Each cloud of rows lies close to a flat space through zero, with a little noise off it, and is much wider in some directions of that space than in others. After each cloud: how many dimensions does that space have?

[[ -5  -1  -4  14   3  -8 -11 -21 -10  -3  12   9   6  -3  11   1   0   1
   10 -12]
 [ -3  -7  -3   9   3  -4   0 -10  -2  -2   7   5   2   2   9   3   2  11
   -1  -9]
 [  1  11   3   4   0  -6 -14  -8 -12  -2   3   2  10  -5  -2  -5  -5 -21
   13   0]
 [ -3  -9  -4   5   1  -1   3  -4   5  -1   1   1  -1   4   9   5   4  15
   -5  -9]
 [  1   2  -1   4   1  -5  -7  -9  -5  -1   4   1   6  -2  -1  -3  -2 -10
    8  -1]
 [ -1   4   2   4  -1  -3  -9  -7  -3   2   2   1   2  -2  -1  -2  -2  -6
    6  -1]
 [ -2   2  -2   6   1  -4  -6 -12  -5   0   5   5   6  -1   3   0   0   0
    6  -7]
 [ -2   1  -1  -1  -1   0   0   0   2   0   1   1   1   2   0  -1   1   2
    0   2]
 [ -2  -5  -2   4   2   1   2  -2   2  -1   1   2  -1  -1   3   5   1   6
    0  -3]
 [ -2  -8  -5   5   1   1   9  -1   5  -3   2   4  -6   3   9   5   4  17
   -7  -2]
 [ -6  -4  -4  13   4 -11  -4 -20  -8  -3   8   8   4  -1  12   4   1   8
    3 -15]
 [ -5  -9  -4   5   0   0   9  -6   5   1   5   1  -3   4   8   7   2  18
   -5  -6]
 [  4   9   4  -5   0   1  -2   9  -1   2  -5  -4   0  -3  -9  -3  -2 -11
    2   8]
 [  3  19   9  -2   0  -8 -19  -9 -10   1   4   0  10  -7  -7  -7  -6 -31
   22   2]
 [ -1   2  -1   5   0  -3  -5  -8  -2  -1   2   2   2  -1   1   0  -1  -2
    4  -2]
 [  7  13   9 -14  -5   6   0  21   2   2 -11 -10  -1  -1 -16  -6  -6 -18
    0  14]
 [ -8 -11  -9  16   3  -5  -1 -22  -3  -4  14  10   1   4  16   5   2  18
    1 -15]
 [ -2  -1   0   4  -1  -4  -2  -8  -3  -1   4   3   4   0   5   1  -1   0
    3  -4]
 [  1   5   5  -4  -1   5   1  10   2   2  -5  -3  -2  -1  -5  -3  -1  -6
    0   8]
 [ -8 -13  -9  15   7  -5   2 -21  -2  -4  12   8   1   3  18   6   4  23
   -3 -16]
 [  8  18  12 -16  -4   4  -5  18   1   6 -13  -9   0  -6 -20 -10  -4 -29
    6  17]
 [  1  -4  -1  -1   0   3   8   5   1  -2  -3  -1  -6   2   1   4   1   8
   -7   3]
 [ 10  27  13 -14  -5  -1 -17  14  -6   2 -11 -10   8 -12 -24 -12  -8 -47
   17  18]
 [  0  -6  -3  -2   0   4   8   2   6   0  -2  -3  -5   3   0   2   0   6
   -8   2]]
 -> 2

[[ -6   1   4   8   0   1  -7   6   4  -3  -6  18   7   6  -5   0   1   0
  -11   5]
 [ -5  -2   4   2   3   1  -7   1   2   5  -9  14   7  -2  -4   9   2   0
   -4  -1]
 [ -6   7   4   4  -8  -8 -13   9   3  13  -6   6   6  -8  11   4   8  -4
   -2   3]
 [ -3  -9   1   4  10   6   6  -2   4  -9  -5  13   3   8 -14   0  -6   6
   -6   1]
 [  7  -3  -1  -9   6  10   4 -15  -9 -14   4   1  -7  12 -12   2  -3   1
   -3  -3]
 [  4   6   0  -4  -6   0  -3  -3  -5   1   4  -7  -6   0   5   0   3  -2
    1  -1]
 [-13   7   5  14  -8 -14 -16  21  11  22 -11  14  14 -16  15   5   7  -4
   -1   5]
 [  3   5   2  -6  -3   2 -10  -6  -8  -1   1   4  -2   5   1   6   5  -2
   -5  -2]
 [ -1   3  -6  12  -7 -10  19  17  16   3  13 -27  -3  -8  15 -22  -4   0
   10  11]
 [ -2   2   4   2   0   2  -8   1  -1  -2  -5  12   4   4  -4   5   1  -1
   -8   2]
 [  0   7   0   1  -8  -7  -5   5   0   8   3  -7  -1  -6  12   0   6  -4
    3   1]
 [  1   8  -4   6 -11 -11   5  13   8  11   9 -20  -1 -10  19 -11   3  -3
    7   7]
 [ -9  10   5   8 -13 -15 -19  17   5  25  -7   5  10 -18  21   7  11  -6
    4   3]
 [  1   9   1   5  -9  -4  -6   7   2   1   5  -2   1   1  10  -7   5  -3
   -5   9]
 [ -3   0   0   7   0  -1   4   6   6  -3   2   3   3   2  -2  -6  -3   2
   -4   5]
 [  3   0  -7   8  -4  -3  20   9  10  -9  14 -20  -5   2   5 -21  -7   2
    3  10]
 [  8 -14  -6  -6  15  17  24 -17  -2 -28   7  -5  -9  19 -25 -10 -14   9
   -3  -1]
 [-22  11   2  35 -22 -30  -6  50  32  34  -3  -1  21 -28  35 -15   8  -4
    3  19]
 [ -8   9  -2  23 -16 -17   4  32  21  12   7 -11   9 -12  23 -22   2  -2
    0  18]
 [ -8   2  -2  13  -7 -13   5  20  15  16   0  -9   7 -16  15  -7   0   0
    8   6]
 [  4  -4  -4   4   4   7  15  -1   5 -17  10  -6  -4  13  -9 -16  -8   4
   -6   8]
 [  1 -12  -4  -4  12   6  17  -8   1  -9   0  -5  -4   3 -12  -2 -11   6
    6  -6]
 [-14   2   7  10  -3  -9 -17  15   7  16 -15  24  15 -10   4  11   6  -2
   -6   1]
 [ -6  -2   0   9  -1  -4   4  10   8   5  -2   1   5  -5   3  -3  -1   2
    1   4]]
 -> 4

[[  0  -6   1  -5 -13  13   6  -2   8   3   0  -5   3   5   3  -3  -2   2
   -5   9]
 [  1  -7   5  -2  14 -15  10   3   2   5 -13   7   8  -5 -14   1   3  -4
   -4  -2]
 [ 11  10  -1  11   2  -9   3 -16 -22   2  -2 -15   1  13  18 -15   6 -10
   -3   6]
 [  9  10  -3   5  -5   0   3 -10  -9   6  -2 -21   4  12  19 -10  -1  -3
  -10  13]
 [  9   0   5  -4  21 -27  14  -3  -7  10 -16  -2  11  -1  -1 -10  -1  -6
   -9  11]
 [-12  -4   2  -3  13  -4  -7  21   0 -12   7  30  -9 -17 -23  18   1   5
   12 -31]
 [ -1  -5   6  -6   5   1   4   0   0   2  -4   4   4   1   4  -4  -1  -3
    2   8]
 [  5  -5   0 -10  -6  -2   6 -10  -2   3   3   1  -2   2   6 -15  -1  -1
   -2  12]
 [  0   5 -12   0 -24  14 -11  -3   5  -7  19  -4 -12  -1   1   1  -3  10
    0  -7]
 [ -4   6  -8   4 -19  18 -14   3   0 -10  19   0 -13   0   3   8  -1   8
    5 -14]
 [ -6  -6   8   5  17  -6   4   9   8   1 -16   7   9  -5 -16  12   6  -5
    3  -6]
 [-11   3  -4  14   5  -3 -26   2  21  -7   0   2  -6 -14 -24  23   3   4
   17  -9]
 [  6   0   2  -1  16 -21   9  -3 -15   1  -6   6   2  -2  -3  -9   5  -7
   -1  -4]
 [ 12 -16  13 -26   6  -9  36 -10 -12  15 -13   5  14  10  18 -34  -4 -10
  -15  29]
 [ -4  -1  -8   4 -20  16  -7   5  17  -3   7  -6  -5  -2 -10  13  -1   9
   -3  -7]
 [  0   7  -3   7   1   0  -5   1   2   2  -2 -10   2   2   4   6  -2   2
   -2   2]
 [ -5  -2   1  -1  13 -14 -11   1   4  -5   1  14  -5 -13 -14   5   1   1
   13  -5]
 [  0   6   4   2   9   3  -1   3 -13   0  -1  -2   3   7  17  -1  -1  -3
    1   2]
 [-14   0  -5   9  -9  18 -21  13  13 -15  14  10 -12 -10 -18  25   3   9
   14 -26]
 [  7  -2  -2  -4 -22  19  15  -6  -1   7   1 -16   5  15  18 -12  -2   0
  -16  13]
 [ -6  16  -8  18   3  -2 -29   0  -9 -15  15   2 -15  -6  -3  14   5   2
   19 -21]
 [  4  -2   1   4   3  -8   3  -9   0   3  -7  -4   3   2  -3  -5   4  -6
    0   5]
 [ -2  18  -8  10 -11  14 -25  -4 -22 -16  27  -1 -20   6  22   0   1   3
   16 -15]
 [  1   8   6  10  15  -1   0   1 -11   3 -10  -9   8   8  15   1   2  -7
    0   4]]
 -> 7

[[ 17   9 -16   5 -35   8 -16   8 -10  25 -17  10   6  -4 -22 -23   2 -17
   -6 -15]
 [-22   7  10  32  23 -15  -2   1   6 -27  -6  26  -6  -5 -17  29 -43  17
   -6  18]
 [ -2  -6   6   4 -16   8  -2  -2  10  27   5 -14   3   7   5 -14  35   2
   -6 -14]
 [  3  10 -12  -6  -9   1  -4   5  -4  15 -13  -7 -11  12  11 -18   7 -30
   -1 -22]
 [  8 -18  15 -28  -5   8  19 -12  -3  19  24 -36  -5  11  43 -22  53  -9
    8 -18]
 [  0   9  -3 -11  12  -1   9   6  -8 -21 -12   0   0  -5  -8   6 -10  -2
   13 -10]
 [-35 -10  14  51  -4   8  -5 -20  21  14  16  17 -17   6 -15   7   0  22
  -12 -18]
 [ -2  22 -10  12  -7   3  -2  22  13  24 -12 -15  26  -8 -13  -2  26  22
   -5   5]
 [ -1   1  -7  -2   2  10 -11  -1   8   7  15 -13   6  -2  -1  -2  -1  14
   -5   1]
 [-13  25  18  26   6   5  -4  12 -12  17  13 -30  14 -12  -2  -6  -9  29
  -11 -15]
 [-16  -9  -4   2  17   5   0  -4   9   0  10   6 -10  17   4   3  -6 -14
  -15  -2]
 [  9  -2  -5  -2 -10  -9 -14   2  15   3  -8   1   6  -2   1   6   5   9
   -1  23]
 [-12  -6  12   7   8   8  -3  -6   8  18  29 -22   0   8  19  -6  11  12
  -16  -1]
 [-19 -21  19  16  23  -9  17 -15   1 -16  14  27 -16  10   9  17 -14  -6
   -9  16]
 [ -7 -18  14   3  -5  12   5 -16   3  22  29 -14 -10  11  21 -15  25  -1
   -7 -16]
 [  9   7  -5 -18  10 -11  -4  12   3  -4  -6 -13   9   3  15   4   0  -6
   -3  21]
 [  2  19  -9   7   2  -7  -1  16 -11 -10 -25  13   5  -7 -20   4 -23  -8
    1   0]
 [ 25  17 -14 -23 -14  -4  -3   8  -4   6  -7 -26  11 -13  17 -10  17   8
   18   8]
 [  7  18 -25 -13  -4  15 -18  19  -1  38   7 -28  10  12  10 -27   8 -21
  -24  -7]
 [-21  -6  11  21  17   7   9  -2  11   6  21   1   7   2  -3  10   6  21
  -13   6]
 [  2 -18   1  -6 -12   8  -7 -13   2 -28  -9  19  -3  -8 -35   9 -13  10
   15 -16]
 [ -3 -23  -1  -5   8   5   0 -18   6 -14  20  15 -10   3   1   9 -12   2
    0  11]
 [  0   8 -14  21 -18   6  -5   0  -4  16  -4  18  -2  -6 -16  -9  -5  -2
   -1  -8]
 [ 18  25 -31  -5 -25   4 -17  11  -3  26 -14 -12   1  -4   2 -23   6 -11
    4  -8]]
 -> 10

[[ -4   3  -5  -8   7  11  19  -9  -3   0  -1 -22   4  -7 -19   7 -15 -10
    8  -4]
 [ -1  -3 -10  -5  -2  -5   4  -2  -3   3  -1 -18  -3   2  -7   3  -6  -3
    3   4]
 [  4  -2   4   0  -8 -11 -13   8   2   3   7   8  -9   3  14   1  13   7
   -6   5]
 [ 13  -6  -5  19 -11  12  -1   9   8   4  -9  27  -5   2  -4  -8  13  14
   -4   0]
 [  7  11 -29   7 -11  11  19  14  17  10   1   0 -10   6 -22   9  13  17
  -11  -2]
 [  2  -1   1   5   0   8   2   8   1   5  -4   9  -2  -8  -8   2   7   7
   -4   1]
 [  9  -6   2  13  -2   5  -5  10   5   1  -6  24   2   1   2  -4  11  10
   -5  -2]
 [  1  -3  -3   2   4  -1  -1 -10  -2  -2 -10   0   3   5   2  -5 -10  -7
    5  -4]
 [  5  -1   2   5  -5  -6 -10  -2   1   0  -2  16  -3   9  18  -9   5  -2
   -2   3]
 [  2   9 -10   4  -5   0   6   1   2   0  13 -11   9   5   1  -2   0  -5
    3  13]
 [ -9  -5  15 -12  14 -13 -14  -8  -9  -2  -6  -7   2  -6  11   1 -12 -10
    3  -4]
 [  6   3  -7   5  -4  21  26  -3   2   1   2   0   7  -1 -14  -1  -1  -7
    3   0]
 [ -2   0  -4   9   0   2  -5   9   4   2 -11  18  -3   3  -5  -4   9  15
   -8  -2]
 [ 11   2 -14  13  -8  -1  -5   1  11   3  -5  15  -5  11   7  -6   5   4
   -3  -1]
 [ -1   5  -2  -4   1  -1   5  -4   1  -4   7  -8   5   6   3   1  -5  -6
    2  -2]
 [ -6 -11  14   0  14   5  -7  12  -4   3 -17  11  -1 -21 -16   7   3  14
   -7 -10]
 [  2   0 -13  -4  -2  -2   7   8   5   8  -2  -5 -10  -1 -10  10   5   6
   -8  -3]
 [ 19 -10   0  18 -11  -4 -14   8   9   1  -4  32  -1  11  20 -10  14   6
   -5   0]
 [  1   1 -13   2  -2  -2  -1  -9   5  -3  -8  -6  -5  11  -4  -3  -9   2
    5  -7]
 [  8  -3  11  13  -1   5 -13  20   5  10  -6  37  -8 -15   6   0  23  15
  -14   3]
 [ 11  -9  19   8   0  -1 -13 -12   6 -18  -2  28   7  16  26 -13  -5  -4
    6 -20]
 [ -9   4   4  -7  15   3   1  -5   0   0 -13   5  -3  -6  -6   5  -7   0
   -5 -16]
 [  8  -7  -9   5 -11   0   4   2   4  -2   2  -3  -2   9  -5  -1   3   6
    2   0]
 [  4  -3 -15  19  -1   7  -3  10   3  10 -21  22  -1   1 -10  -8   9  13
   -7   6]]
 -> 10
